There are 9 hidden switches. A switch that is on adds its own fixed numbers to the row, and there is some noise. The rows also spread widely along 11 directions, which tell nothing about the answers.
(in the rows, 128 means zero)
Some rows, each with its switches (1 for on, 0 for off) after it:
[150 161 164 113 155 177  83 123 110 140 191  93 123 129 128 109  72 127
 145 121 138 153 116 143  94 160 108 138 104 116  65 167] : 0 0 0 1 0 0 1 1 0
[131  88 187 115 141 102 110 143 157  88 108 168 156 151 117  94 135 122
 148 158 114 164 168  97 173 157 119  70 115 146 117  75] : 0 0 1 1 1 1 0 1 1
[137  77 158 138 128 129 116 151 116  82 117 144 183 142 148  86 121 117
 151 150 136 109  86 142 140 158 114 140 122 146  97 130] : 0 0 1 0 0 0 0 0 0
[121  90 157 150 152 122 122 101 131 108 135 155 137 151 136 135 140 115
 142 177 105 133 132  92 117 136 122 106 117 131 132 148] : 0 1 1 1 1 1 0 0 0
[131  89 165 100 129 148  99  91 168 126 158 133 126 150 134 163 179  88
 140 151  92 145 192  88  87 135 118  87 125 114 106 141] : 0 0 0 1 1 0 1 1 0
[124 168 166 160 131 128 106 139 114 144 120 117 111 121 117  61  89 114
 138 144 140 145  77 114 155 168 110 137 114 119  70 122] : 0 0 1 0 1 1 0 0 0
[120  75 176 108 123 163  89 116 135 137 100 131 138 138 136 104 166  72
 154 135 105 126 136 139 122 142 127 101 167 128  91 105] : 0 0 1 1 0 0 1 0 0
[169 117 121 115 135 179 110 106 127 127 100 120 152 157  95 161 137  72
 151 111  69 130  56 108 114 171 175 142  92 160  85 140] : 0 1 1 1 0 1 0 1 0
[170 137 139 138 116 161  83 136 110 122 128 137 150 143 135 129 112 120
 154  85 140 131 104 144 132 174 114 112 114 119  82 147] : 1 0 0 1 1 1 0 0 0
[147 137 160  84 118 172  86 135 134 135 123  95 131 138 119 124 140 102
 175 128 125 156  96 128 108 155 115  98 118 131  75 137] : 0 0 0 0 0 0 0 0 0
[139 147 172 110 106 135 114 146 159 113 126 133 134 138 122 115 154  93
 130 120 118 150 136  91 136 164 128 106 110 130  62 115] : 0 0 0 1 0 0 1 0 0
[182 214 155 146 153 149  61 125 108 137 179 119  96 121 122 121  48 171
 161  97 152 165 136 136 133 173 102  96  79 104  82 145] : 0 1 0 1 1 1 1 1 1
[127 113 172 151 109 158 102 159 107 132 134 150 158 128 132  46 113 107
 104 127 165 126  87 146 148 169 124 152 116 137  79 125] : 0 1 0 1 1 0 1 1 1
[157 173 124 163 100 149 102 153 105 115 122 126 141 133 128 104  89 130
 146 102 158 118  53 114 133 176 125 154 102 126  78 146] : 1 0 0 1 0 0 0 1 0
[130  99 166 148 164 130 127 109 139  76 173 128 174 156 140 106 118  85
 140 191 113 100  58 105 121 170 112 185  99 117  93 202] : 0 0 1 0 0 1 0 0 0
[159 170 143 166 135 136  88 106 121 114 108 135 103 123 127 131  97 101
 148 100 105 108 101 123 165 181 137 149 126 124  69 116] : 0 1 0 1 0 1 1 0 1
[121 126 156 158 117 151 105 131 103 144 116 122 120 132 123  80  99 117
 139 152 158 128  76 122 121 154 106 141 132 131  92 121] : 1 1 0 0 1 0 0 1 0
[110 123 156 176  88  88 154 170 143  83 127 179 167 142 150  70 160 121
 103 163 154 124  96  71 154 154 131 132  94 132 114 148] : 0 0 1 1 0 0 0 0 0
[130  61 179 107 171 176  80  93 120 129 184 135 144 147 151 121 120 119
 146 157 135 150 168 161  91 137 112  97 137 129 130 166] : 0 1 0 1 0 1 1 1 1
[133 106 140 161  97 102 130 150 127  60 135 178 165 128 163 106 115 155
 139 143 157 115 124 102 131 158 105 123 103 142 100 144] : 0 0 1 0 0 1 0 0 0
[ 96 138 173 191 144  97 101  74 139 107 165 155  84 127 156 126 106 127
 150 188 135 115 171  70 112 137  77 121 156  77 109 147] : 1 0 1 1 1 1 1 0 0
[155 121 160 137 126 109 115 132 157  56 133 165 168 150 128 130 120 105
 141 132 108 114 127  93 145 178 115 131  95 128  74 123] : 0 0 1 1 0 1 0 1 0
[177 168 142 141 171 125  94 156 102 110 136 111 141 136 130  94  58 177
 179 121 143 168  81 142 180 173 123 105  82 146 120 138] : 0 0 0 0 0 1 0 0 1
[155 113 135 152 172 136 111 131  98 159 142 132 138 147 140 105 109 154
 133 117 106 182 147 148 157 137 153  82  98 145 156 143] : 0 0 1 1 1 1 0 0 0
[128 128 150 127 126 163  92  81 143 156 135 102  91 134 128 144 153  86
 154 154 105 131 124 103  86 139 125 122 134 119 100 139] : 0 1 0 0 0 0 1 1 0
[142 128 163 119 138 168 102 123 127 132 136 125 154 155 109 117 138  90
 154 153 118 140  54 107 108 161 125 119  91 123  90 170] : 0 1 1 1 1 1 0 0 0

New rows, each followed by its switches (1 for on, 0 for off):
[128 122 178  97  96 156 107 147 149 103 124 143 150 139 110  99 143  93
 134 146 141 140  93  93 113 168 127 120 107 147  65 118] : 0 1 0 1 0 0 1 1 1
[130  65 144 156 166 120 143 120 108 119 132 149 144 142 151 108 111 131
 101 140 103 149 161 152 156 143 147 128 122 175 138 124] : 0 1 0 0 0 1 0 0 0
[170 161 129 154 164 143  98 114 128 140 146  91 126 147 134 127 128 115
 171 136 102 130  61 115 141 160 140 141  93 116 123 173] : 0 0 0 0 0 0 1 0 0
[134  67 144 127 163 138 132 100 147 117 108 109 156 174 126 139 173  62
 146 175  72 126  77  98 138 152 153 148 129 149 134 148] : 1 0 0 0 0 0 0 0 0
[174 168 146 166 162 112  93 119 134 134 138 119 119 146 127 113 105 139
 165 133 111 153 116 114 162 165 120 101  82 107 124 132] : 0 0 1 0 1 1 0 1 0
[127 132 152 186 151  96 153 101 147 108 158 151 123 152 136 121 144  95
  85 171  84 130 144  79 143 149 151 152  87 121 127 154] : 0 1 1 1 0 0 0 1 0
[106 114 164 165 123 121 124 148 109 127 110 152 128 127 128  67 105 122
 107 150 148 137 120 116 149 148 116 133 131 146  96  93] : 0 1 0 1 1 0 0 1 0
[159 168 132 158 173 145  97  90 136 181 123  69  90 151 115 128 142  79
 155 138  75 144  79 113 151 159 155 141 109 107 129 154] : 0 0 0 0 0 0 0 1 0
[134 134 157 148 161 141 100 111 118 135 182 116 118 134 156 119 112 134
 136 141 129 146 148 130 115 137 115 119 121 109 118 174] : 0 0 0 1 0 0 1 0 0
[132 133 160 136 115 126 101 148 130 101 108 147 140 134 133 102 121 120
 157 126 145 134 109 112 150 164 108 104 130 132  83 116] : 0 0 0 1 0 1 0 0 0
[129 114 105 203 126 127 143 132  91 141 131 156 138 122 142  88  85 141
  96 118 124 125  94 102 149 154 164 174 108 158 115 140] : 0 0 1 1 1 1 1 1 0
[160 157 150 131  95 145 110 132 147 104 136 137 146 149 118 122 145  88
 126 118 119 135 102  91 128 178 142 132  81 115  79 155] : 1 0 1 1 0 0 0 1 1
[142 165 124 170 126 172  94 103  88 155 166  94 105 113 137 110  73 119
 134 123 134 114  79 137  92 160 116 183 108 103  70 187] : 0 0 1 0 1 0 0 1 0
[130 106 166 144 145 130 107 142 126 107 123 140 159 149 139  91 126 111
 151 145 138 132  95 128 153 161 113 119 127 129 111 141] : 0 0 0 1 0 1 0 0 0
[125 115 157 114 146 144 120 101 124  90 159 121 121 126 122 138  75 124
 145 172 109 131 128  95  78 147 111 152 115 152  64 126] : 0 1 1 0 0 0 1 1 0
[132 183 180 127 164 113 106 107 140  87 148 119  96 136 103 126  75 121
 157 179 108 149 124  74 130 160 108 127  95 120  75 116] : 0 1 1 1 0 0 0 1 1
[133 160 145 128 148 145 101 102 136 154 114 104  96 143 102 128 118 103
 165 146  94 163  98  82 126 153 143 108 114 127 102 127] : 0 0 1 1 0 1 0 1 0
[103  53 163 118  93 117 138 149 154  92 131 173 177 150 156  97 184 127
 136 184 149 152 136  84 108 133 118  75 114 152 137 149] : 0 0 1 0 0 1 0 0 0
[115 113 153 148 132 111 118 111 168 142 105 126 117 154 125 106 183  90
 151 183 109 149 105  70 147 146 134 100 125 126 148 128] : 0 0 0 0 0 1 0 1 0
[172 188 125 165 153 142 111 111 124 159 149 110 102 144 127 137 106 117
 129  94  95 161 115 110 151 167 160 129  92 120 108 161] : 1 0 0 1 0 1 1 0 0
[144 105 162 134 140 123 101 106 153 122 157 152 131 153 140 140 142 123
 132 132 111 159 204 103 127 145 116  78 118 119 123 124] : 1 0 0 1 1 1 1 1 0
[189 221 150 163 228 134 102 120  89 123 140  82 113 153  91 114   4 134
 161 114  95 154  40 143 189 195 135 169  78 132  77 132] : 1 1 0 1 0 1 0 0 0
[139 128 168 163  78 128  89 151 139  93 117 172 159 126 152  87 152 103
 139 116 154  89 113 118 143 168  97 126 126  95  67 123] : 0 0 1 1 1 0 1 0 0
[133 132 174 160 135 108  79 115 148  70 156 160 133 131 154 109 108 131
 171 158 156 106 140 102 137 165  79 121 132  94 101 139] : 0 0 0 1 0 1 1 1 1
[158 129 114 168 111 122 131 154 111  94 125 155 160 136 137 112  99 156
 132 125 148 127  72 106 140 167 138 142  78 166 112 143] : 0 1 0 0 0 1 0 1 0
[158 159 154 143 160 152  80 117 106 121 140 104 120 132 127 114  70 119
 170 121 118 126 103 147 130 164 109 139 118 109  76 134] : 0 0 1 1 0 0 0 1 0
[135 154 133 173 134  89 118 114 118  36 167 146 126 118 159 143  67 172
 171 178 144  99 114  74 115 152  87 156 100 119 101 171] : 0 0 1 0 0 0 0 0 1
[138  97 177 169 143 130 107 159 117 117 160 161 182 143 158  52 117 122
 111 129 161 126 111 156 168 167 111 134 116 119 104 153] : 0 0 0 1 1 1 1 0 0
[129 106 154 151 123 148 104 113 114 134 155 127 129 130 163 102 137 109
 124 136 129 129 145 152 114 142 118 127 128 113 107 167] : 0 0 1 0 0 0 0 0 0
[128 149 156 171 140 106 107  99 156 114 188 130 106 134 151 117 136 127
 137 187 132 128 139  70 121 148 104 133  97  90 131 178] : 0 0 0 0 1 0 1 1 1
[147  66 128 116 121 142 132 149 133  99 113 136 192 167 122 121 150 120
 156 161 126 137  61  88 118 155 137 125  95 169 134 141] : 1 0 0 0 1 0 0 1 0
[114  81 152 177 180 141 114 119  63 160 146 132 113 124 168  83  77 155
 106 131 133 153 177 193 145 118 128 120 157 150 150 129] : 0 1 0 1 0 0 0 0 0
[143 137 173 144 149 116 115 109 157 108 138 152 127 150 119 122 128  99
 127 144  92 141 150  94 146 162 134 114 101 127  91 109] : 0 1 1 1 0 1 1 1 0
[181 136 132 120 175 141 113 127 131  95 153 120 172 163 118 149 108 134
 182 139  94 148  58  92 129 163 149 122  65 145 116 174] : 0 0 1 1 0 1 1 0 0
[117 173 178 205 150 105  99 117 129 165 167 120  86 126 156  48 109 120
 107 151 153 147 154 139 170 158 101 128 126  81 119 147] : 0 0 0 0 0 1 0 1 0
[135 116 149 156 121 110 111 127 135  65 102 154 152 139 138 121 135 103
 164 157 116  95  84  91 156 164 121 143 123 126 102 130] : 0 0 1 1 0 0 0 0 1
[127 116 149 165 103 104 120 114 134  84 119 162 114 119 143 134 115 120
 119 138 122 104 173  99 129 154 101 137 129 136  78  91] : 0 1 0 0 1 0 0 1 0
[120 139 152  98  85 133 105 131 165 101  63 132 112 134  96 137 162  82
 172 147 108 137  96  46 133 165 130 107 131 145  71  80] : 0 0 0 1 0 0 0 1 1
[160 185 164 167 144 128  85 139 131  97 153 120 141 137 137  96  96 113
 163 130 146 100  59 121 152 182  97 159 104  86  69 160] : 0 0 0 1 0 0 1 0 0
